The same things were measured in two ways. Each way mixes the same 5 hidden numbers, adds some noise and spreads widely along 3 directions of its own, which tell nothing about the thing.
Some things both ways: the first way, then the second way.
[  1  -4   0  -2   3 -11  -2   0  13   2]
[ -3  -4  22   3  -5  -5   6  11  -8 -10 -11  -5 -12   4  -1]

[  2  -4  -1  12   3  -5  -2   2   4 -15]
[-28  -2   1  17  -2   9  12   0  22 -10   2  11  11  22  -1]

[-5 -2 -6  9 -2  5 -3 -7 -1 -4]
[ 0  8  3  9  2 -3  2  9  1 -3  0 -3 -2  3 -5]

[ -4  13   5   4   2 -17  -1   5   3   7]
[ 11  12  17  17  -8 -11 -11   8  -2   1  -8  -8 -19   1   2]

[ 12   5  -1   8   8 -12  -4  -6   2 -14]
[  8   9  10  14 -18   0   2 -16   1  -6  -3  -4 -23   1   8]

[  8  -6  -7   7   3   4  -4 -11  -2 -15]
[ -2   3  10   4   7   1   5  -6  12 -16   4  12   9  13   0]

[-15   5  -4   0  -4  -5   8  13  -6   7]
[ 5  6  9  3  1 -4 -9  1  7 -9  0  6 -4  9  0]

[ 13  15  15  13  15  -7 -21 -14   5  -8]
[  0  26   5  40  -7  -2   8 -13  11   3  -3 -14  -6   1   1]

[ -1  -1  -1  -4   5  11  -6 -11   0   3]
[  5  19   0   3   7  -3   6 -18  -2  -8   4  -3   1  -1  -5]

[-2 12 11 -3 -4  7 -5  3 -4  4]
[ 13  10  -7   4   1  -4 -12   6   5   1   7   4  -7   2  -2]

[  1   6   0 -11   4  -6   7  -1  -7   8]
[ 16   8  16  -5   7 -10 -18  -5   4 -13   2  11  -4  10   2]

[ -1   2  -3   7   1  -8   7   8 -14  -6]
[ 21   3   9   6  -3   1 -19  -7  17 -19   5  14 -10  11  10]

[  8  -9   5 -10  11   5  -7  -7   8   4]
[  3  10   8  -3   7   1  12 -18  -2 -22   0  -2  -1   0  -3]

[  9  -9   1   0  15 -13  12   3  -9   4]
[  6   3   9   7  -5   0  -8  -7  13 -10   3  12  -6  13   6]

[-3  2 -6  2 -5 -4  4  3 -5 -5]
[ 12   0   6  -2  -5  -4 -15   7   2  -6   0   6 -16   7   3]

[ -3  11  -1   7   3 -27   6   7   2   2]
[  5   8  17  20 -13  -6 -23   9   9  -6 -11  -4 -24  12   4]

[ 11   2   1   4  11 -10 -11 -10  13  -7]
[-12  14  15  24  -1   0   3  -9  13 -16  -8  -6  -1  13  -1]

[-2 -2 -2 -1  2  2  0 -3 -2  7]
[  7  11   7   4   8  -4  -4  -3   4 -11   2   2   0   5  -3]

Other things, the second way, with their names:
(102): [ 2  4 -4  9 -6  3  3 -3  9 -1  8  7 -3  7  3]
(7): [ 19   8 -14   2   5   0 -16   9  12   1  15  11  -1   5   0]
(212): [  5   9   4   5  -3   3 -14 -12  11 -22  -1   3 -12  10   2]
(348): [ 7  4  5 -4 -2 -3  2 -4 -4 -6  2  2 -9  1  0]
(30): [ 3  0 18 15 -6 -2  9  0  6 -7 -2  4 -4  7  6]
(8): [  1  -3   6  -3  -4   4  18  -6  -5 -14   0   1  -8  -1   2]
(111): [ 14  11   8 -15   4 -18   1   7 -24  13   2  -4 -10  -9  -7]
(69): [-13  13   3  12   1  -4   6   7  -5   1  -6 -12  -4   3 -10]
(117): [ 23   3  15   0   2  -4  -3 -11   7 -12   8  14  -2   5   8]
(260): [ 12  10 -10  -1   9  -6  -6   6   6   8  16  11   8   4  -4]
(370): [  7  -3   1   3 -14   0  -3   9  -1   0   0   2 -20   2   4]
(265): [ -4   6  -4 -10  11  -1  -4   3   2 -12   5   7   5   9  -8]
(231): [-11   9   3   5   1  -4   0   8  -1  -2  -4  -5  -4   7  -8]
(20): [-23  11  -5   8  -2   4  20  -6  -3  -5  -4 -10  -2   3  -9]
(28): [ 12  14  13   3   8 -11  -9  -9   7  -3   6  12   4  10   1]
(182): [-1  5 -2  9 -1 -6 -3 21 -1  9  0 -3 -6  2 -5]
(112): [ 0  2  0  8 -5  0 -5  9 10  1  4  8 -6 11  1]
(154): [ 16   3  13  16 -14  -3 -12  12  -1  -8 -10 -11 -28  -1   5]
(294): [ 22   7  -4  -3   7   2  -4  -8   6 -15  12   9  -2  -1   3]
(151): [  0  -1  -7   9 -15   4 -10  21  -1  -3  -6 -11 -25   0  -3]
(13): [-11   5  -6  -8  17  -6   4  23  -7   4   3  -2  11   3 -17]
(363): [-14   1  14   0   2  -4  -1   5   1 -15  -8   1  -4  13  -5]
(292): [  9  -4  21 -12  -6  -6  -9   2 -10 -18  -9   1 -21   4   1]
(266): [ -3  -1  -4  -1 -10   3  -8   9   1  -8  -3  -1 -18   6  -1]
(121): [ 19   7   5   2  -1  -5 -15   5   0  -6   1   1 -14   1   1]
(83): [19  8  5  9 -1 -3 -7 -2  8 -6  5  5 -7  2  5]
(386): [  9 -10 -10  -4  -6  11  -8   6  14 -16   9  14  -9   9   5]
(391): [  8   2  14   4  -2  -3  -2   6  -2 -13  -5  -2 -11   2   1]
(374): [ 22   2   7  12  -1  -8 -22  26   9   3   3   5 -11   5   4]
(352): [  0  -8   7  -7   3   3   3   3   7 -14   6  16   3  12   2]
(192): [-3  8  2 -1  4 -8 -4  9 -2  3  1  1 -3  5 -7]

Some of these things the first way, each followed by its name:
[-14   5   7 -12  -2  -4   0  14   8  19] : (231)
[-13   7  -4   8 -11  -5   2  12  -2 -10] : (370)
[-11   9  -3   4  -7   0   2   4  -7   1] : (121)
[ -7  -1   2  -3  -1   5 -10   2  15   2] : (20)
[ -3   6   1  -1 -12   3  -5   7   2 -16] : (352)
[ -1   7   3  12   1 -10  -6   3   5 -14] : (30)
[-14   4   3 -17  -6   7   3   3  -3  24] : (111)
[ 6  5 10  4  1  1 -6  2 -3 -9] : (102)
[-6 -1 -5  2 -9 -1  1  5  4 -5] : (266)
[-15  -2   8 -15  -8  17  -2   6   6  26] : (13)
[  3  -1  -6  14   1   2  -1 -10 -11 -15] : (83)
[  4   7   5 -10   9  -5   3   0 -10  10] : (28)
[-7 16 10  8 -7 -8  2 11 -7  5] : (374)
[ -5   9   6   1  -9  17  -4  -1 -14   0] : (260)
[ -1  11   9   5   0 -16  -6   8  13   0] : (154)
